The rows of a group lie close to one hidden flat surface of 9 dimensions, which passes through zero. Surfaces can cross.
In the rows, zero is written as 128.
Known rows, each followed by its group:
[100 159 127  65  78 146 166  80 157 151 160  76 159 103  96 121 122  87] : j_739
[100  77 146 215  94 116 175  96  75 138  76  93 136 122 138 176  85 109] : j_124
[152 150 111 127 133 128 156 123 153 134 157 104 125 135 166 128 168 104] : j_739
[161 116 132 187 150  75 130 108  82  85  85  72 165  94 134  91 101 121] : j_739
[ 92 141  98 160 125 134  76 118  95 146 143 104 119 125 164 163 119 118] : j_124
[136 139  81  85 152 126 154  72 149 186  92  84  58 164  80 157 138 116] : j_12
[ 99 106 163 167  72 155  94 164 101 158 142 118 125 163 142 163  81 143] : j_924
[132 103 133 164 132 139 106 149 146 141 140 115 108  85 141 154 105 126] : j_124
[157 110 130 145 109 110 130 131 111 116 110 111 126 113 172 149 106 110] : j_12
[124 138 205 111 186 138 151 122 107 123  76 156 106 188 148 138 118 119] : j_720
[114 114 135 171  83 137 128 148 118 151 131 107 116 155 151 158 109 121] : j_924
[163 159 131  95 150 108 201 118 154 117  97 157 119 129 101 106 153 117] : j_124
[ 92  76 187  23 178 164  99  97 113 103 143 205 160 136 134 173 120 149] : j_938
[160 155 141 171 166 106 182 111 131 108 131  56 162 159 138  68 169 109] : j_924
[149 177 118 158 131 109 192 130 123 141  87 130  97 180 130 115 155 135] : j_720
[134 151 149 141 127 147 141 153 141 155 143 111 110 190 133 113 146 130] : j_720
[109 147 146 161  49 134 119 167 110 140 139 106 152 170  93  93 101 152] : j_720
[120 105 146 112 150 158 127 125 139 150 148 136 100 130 149 183 128 137] : j_720
[137  46 149 131 120 143 120 103 123 132 160  66 149 113 163 187 106 114] : j_938
[135  70 191 136 157 156 125 160 139 125 140 148 138 127 100 137 106 183] : j_124
[118 144 104 135 119 114  95 139 119 122 107 152 112 128 123 112 118 116] : j_12
[134 110 124 198  91 135 200 135 135 130 178  84 163 126 147 137 168 147] : j_938
[107 144 100 126  68 119 141 111  96 157  88 132 105 105 103 185  68 161] : j_720
[208 122 130 136 186  92 164 124 122  91  92 127 122 112 180 135 139 146] : j_12
[ 97 125 125 117 124 143 194 105 161 153 135 141 132 134  55 115 169 123] : j_12
[115 131 141  85  22 154 152 132 172 166 172  93 136 108 128 149 100  63] : j_938
[108 154  76 143  63  94 127 101  98 122  83 126 127 119 145 121 114  51] : j_924
[ 95 137 158 109  69 184  93 186 171 147 224 145 142  79 155 156 103 143] : j_924
[170 124 120 140 151 126  74 156 128 119 157  89 123 140 161 127 124 162] : j_12
[150 128 107 146 146 122 134 131 133 125 139 132 123 136 132 126 161 163] : j_938
[154 117 115  92 135  82 131  64 107 112  73  64 154 110  60  87  86 128] : j_720
[151 107 169 133 118 124 143 123 122 114 150  49 177 168 128  89 124 116] : j_124
[113 130 155  86 100 146 142 139 131 133 131 166 144 188  98 114 139 144] : j_124
[130 137 122 129 102 147 110 132 147 160 163  71 104 122 164 156 112 101] : j_124
[133 114 156 142 146 132 128 126 108 127 116 103 138 151 115 122 117 147] : j_924
[115  77 100 157 115 139  84 167 125 140 131 176 100 131 108 160 125 168] : j_739
[117 118 115 140 123 141 137 124 129 166 102 151  65 137 155 190 125 113] : j_739
[124 174 153  94 199 165 136 121 166 162 129 130  68 141 143 145 142 112] : j_124
[132 150  75 152  92 103 197  81 103 152 100  78 122 161 145 161 148 117] : j_720
[125 125 159 127 138 126 153  99 102 113 136  91 175 157 137 112 135 134] : j_12
[151 146  89  59  68 124 126 149 158 128 144 179 116  93 127 149 125 137] : j_124
[ 63 193 105 127 129 147 148 103 114 152 144 166 119 144 157 162 170 118] : j_924
[153 152 127 110 201 127 169  76 129 142 109  98  96 135 136 164 141 160] : j_12
[118 103 118 160 133 140 116 153 147 156 117 147  83 152 119 138 145 116] : j_739
[124 144 144 167 149 119 131 131 114 122 100 124 124 121 134 115 115 111] : j_938
[188  95 106 102 128 110 105 162 171  98 131 166 117 107 137 100 151  99] : j_12
[ 86 191 156 135 176 130 132  82  85 114 111 120 154 119 160 126 123 123] : j_12
[126 124 147 147 133 129 105 150 107 131 116 125 126 164 125 111 117 137] : j_924
[131 135 106 177 101 146 135 172 164 160 169 114 101  88 134 151 134 139] : j_938
[166  66  73 104  99  88 178 105 143  92 132 137 182 130  82  85 186 121] : j_924
[115 150 191 109 117 175 114 186 145 136 170 170 125 130 148 144 103 176] : j_739
[128 110  96 133 136 157  80 166 183 150 177 149  82  55 133 163 134 130] : j_938
[129 124 111 110 114 149 147 115 141 148 170 104 131 127 152 170 143 133] : j_739
[191 126  51  80 136 110 113 114 150 153 135 101  73 138 138 176 147 159] : j_938
[168 145 148  81 125 122 127 143 128 122 136 118 145 203 107  83 134 173] : j_938
[ 96 186 120 157  57 154 125 181 127 177 136 150  84 190 149 151 129 148] : j_720
[119  84 104 125 158 147 111 145 177 149 158 147 100 185  78  95 202 114] : j_739
[110 146 159 112 160 131 169  86 100 129 111 122 140 153 133 147 130 144] : j_924
[128  58  74 183 157 111 113 111 104 145  75 146  72 170 129 172 156 121] : j_739
[125 108 139 113 138 129 107 125 129 110 149 116 156 139 124 103 139 121] : j_720

New rows, each followed by its group:
[128 160 123 189 185 130 134 159 127 127 123 170  97 126 142 132 151 197] : j_938
[124 134 116  92 158 122 101 108 128 107 148 134 151 173 139  97 174 106] : j_720
[144 134 167 168 125 142 142 148 120 158 121  85  97 132 163 168  83 146] : j_938
[125 149 137 104 184 144 147 117 140 136 126 157  98 143 139 151 155 151] : j_924
[182 109 181 115 151 125 181 114 146  92 157  68 180 140 177 101 146 100] : j_938
[101 141 206 173  96 130 137 187  84 122  61 203 123 195 123 108  86 136] : j_739
[143 140  61 154 122 111 139 132 151 126 158 136 119 103 136 128 175 137] : j_720
[140  95 140  81 140 117 100 103 104 104 116 109 160 159 115 110 117 123] : j_938
[126  90 108  71 154 137 143  56 128 158 128  88 109 128 117 205 123 150] : j_720
[130  90  81 122 144 107 100  98 115 112 133 116 145 113 107 131 140 153] : j_739
[112 168 141 121  54 148 104 189 160 130 165 164 136  55 108 110  81 148] : j_739
[199  76 132 105 147 121 141 162 159  99 147 153 138 129 140 124 147 156] : j_12
[122  92 151 108  75 137  61 149 121 102 186  92 192 157 148  89 119  96] : j_12
[179 158 126 105 162 119 199 100 177 133 130  98 103  91 176 140 153  85] : j_924
[154 151  91 115 114 102 100 135 114  87 147 132 162  60 152 126 114 170] : j_739
[110 114 128 154  86 130 128 134  97 150 111 121 129 164 106 145 102 149] : j_12
[153 143  97 136 144  99 124 138 128 107 113 159 116 142 148 104 167 121] : j_739
[144 145  82 109  80 104  87 122 130 153 106  91 103 140  96 108  99 104] : j_938
[ 76 137 118 160  61 131 112 146 137 128 144 143 151  84 127  99 119  54] : j_12
[115 146 175 122 116 133 170  98 113 135  85 112 120 122 161 161  87  77] : j_938
[162  48  73 125 106 113 120 153 156 131 119 171  95 124  87 145 147 145] : j_924
[193  96 178  89 147 132 106 172 166 109 143 122 131 127 132 100 104 134] : j_924
[160 146  97 137 114 113 110 146 128 102 163 114 154  72 163 126 125 162] : j_739
[102 170 209  84 121 146  75 154 106 154  84 130 107 204  89  83  58 126] : j_720
[143 143 137 125 142 135 133 118 141 142 141  83 117 133 149 127 130  98] : j_124
[126 121 111  89 127 136 157  83 146 167 125  82 106 162  97 147 135 111] : j_12
[109 142 115 152 121 110 128 127 107  98  99 169 133  92 168 132 124  90] : j_720
[128 131 116 136 178 115  70 118 109 101 130 117 143 114 141 103 134 131] : j_124
[154 114 112 113 132 120  87 150 131 122 141 121 134 180  86  79 150 161] : j_12
[142  79  85 100 105 126 146 111 115 110 183 117 191 188 101 127 188 197] : j_938
[114 116 122 171  97 141 111 159 165 162 135 101  95  65  91 124  92  98] : j_739
[102 107 151 113 132 148 174 144 149 127 124 219 124 105  93 150 142 155] : j_12
[ 83 200  52 108  50  97  67 129  93 118 125 159 147 158 122  84 136 113] : j_720
[124  84 114 111 170 120  97  91 131  91 132 135 153  74 135 122 147  80] : j_938
[111 135 142 158 123 137 142 125 122 125 153 101 163 125 132 113 135 132] : j_12
[125 110  94 120 101 113 112 133 112 109 133 154 158 145  99 107 144 150] : j_739
[153  87 135 126  93 124 134 129 115 127 124 103 132 140 160 157 105 119] : j_12
[133 140 145  98 127 128 123 129 119 132 103 153 106 151 157 150 111 105] : j_924
[119  89 129  73 145 146 117 105 139 117 155 156 141 108 139 162 137 118] : j_938
[108 157 107 154 149 127 117 109 117 126 141 102 133 125 151 128 144 131] : j_124
[134 124 159 130 100 147 120 161 138 139 153 115 132 145 158 132 116 119] : j_924
[134  63 110 161 114 129 108 161 119 144 119 152 103 179  95 141 133 173] : j_924
[120 129  67 105 152 107 140  96 109  94 129 209 136 102 165 167 178 147] : j_720
[110 124 101 166  90 122 126 157 142 136 128 157 126 123  84  94 134 130] : j_12
[ 85 135 189  93 144 175  91 157 143 151 128 194  84  90 139 182  81 136] : j_938
[175 145 188 131 104 138 194 144 122 139 145  65 153 197 157 123 120 162] : j_938
[ 86 117 157 120  83 142 104 133 104 129 144 132 159 143 133 138 102 116] : j_12
[181  72 143 115 211 139 151 106 185 132 149  80 115  77 104 142 142 138] : j_720
[114 120  83 112  87 105 136  99  92 113 127 146 163 122 107 144 127 173] : j_720
[116 169 120  99 123 124 105 134 125 126  89 190  93  83 138 162  86 127] : j_739
[145  97 176 103 128 136 145 125 132 130 101 124 122 155 119 131  94 116] : j_124
[135 114 107  86 136 133 184 100 180 155 135 119 115 149  60 114 177 118] : j_12
[116  95 109 129 146 138 106 114 127 142 127 126 105 112 122 171 114 144] : j_739
[ 99 184 143 139 179 135 112 127 110 116 129 155 142 124 125 106 140 161] : j_12
[160  98 116  73 124 131  91 152 172 113 159 156 125 109 140 115 144  88] : j_12
[146 137 170 127 109 127 107 133 132 122 139  59 146  48 141 122  49  97] : j_924
[123 109 138  85 101 142  91 132 134 139 137 122 127 138 112 134  99 124] : j_938
[147 156 134 139 156 123 145 134 128 134 111 128 106 131 148 129 130 132] : j_938
[134 155 137 111 141 134 141 132 146 127 146 133 126 128 153 119 146 110] : j_924
[121  71 128 155 123 140 128 106 140 146 161  46 155 108  91 118 124 124] : j_739
[ 90 130 106 175 130 130 113 132 104 135 136 139 135 165 102 108 155 164] : j_924
[113 154 118 120 136 123 133 112 121 117 131 125 152 115 122 105 142 120] : j_924
[ 95 120 159  58 167 142  15 130 145 112 105 182 100  66 110 106  69  47] : j_938
[126 164 149 114 168 141 106 130 141 130 134 124 108  92 143 130 109 128] : j_924
[152 120 165 165 141 153 114 204 141 120 180 153 132 147 171 129 147 187] : j_739
[160 108 190 191 166 171 121 194 176 139 210  72 132 110 168 118 134 158] : j_739
[127 170 100  72 110 140 181 126 164 143 146 178 112 137 130 150 169 142] : j_938
[116 190 224  83 131 149 153 155 138 116 131 149 156 166 119  64 114 122] : j_739
[163 149 148 103 222 141 188  73 150 146 145  63 112 124 155 169 154 160] : j_12
[ 94 131  72 141  44 127 148 124 138 133 166 140 157  92 126 140 150  93] : j_924
[ 94 137 153 141 127 130  85 160 109  76 166 178 185 177 186  64 178  79] : j_720
[147 144  70  88 124  93 124  99 123  91 142 126 173 126 120  86 168 135] : j_739
[ 90 129 111 136  94 127 100 133 100 126 123 155 145 144 112 123 125 129] : j_924
[ 91 135 129  73  57 131  77 145 109 121 116 200 121 135 156 156  89  92] : j_924
[140 143 127 127 141 151   4 163 116 141 180  69 109 138 182 144  93 163] : j_12
[126 142 124 162  63 106 162 124  90 123 117  84 179 185 106  82 128 137] : j_720
[101 118  93 161 122 106 180  80 100 117 137  96 187 136  88 105 170 146] : j_924
[118 137  88  80 134 139  75 143 149 134 156 164 111 111 106 129 140 161] : j_720
[145  93 141  95  85 139 102 146 146 129 175  80 161 147 114 100 117 123] : j_938
[151 128 133 119 164 138 110 146 168 139 129 133  85  85 115 132 116 130] : j_720
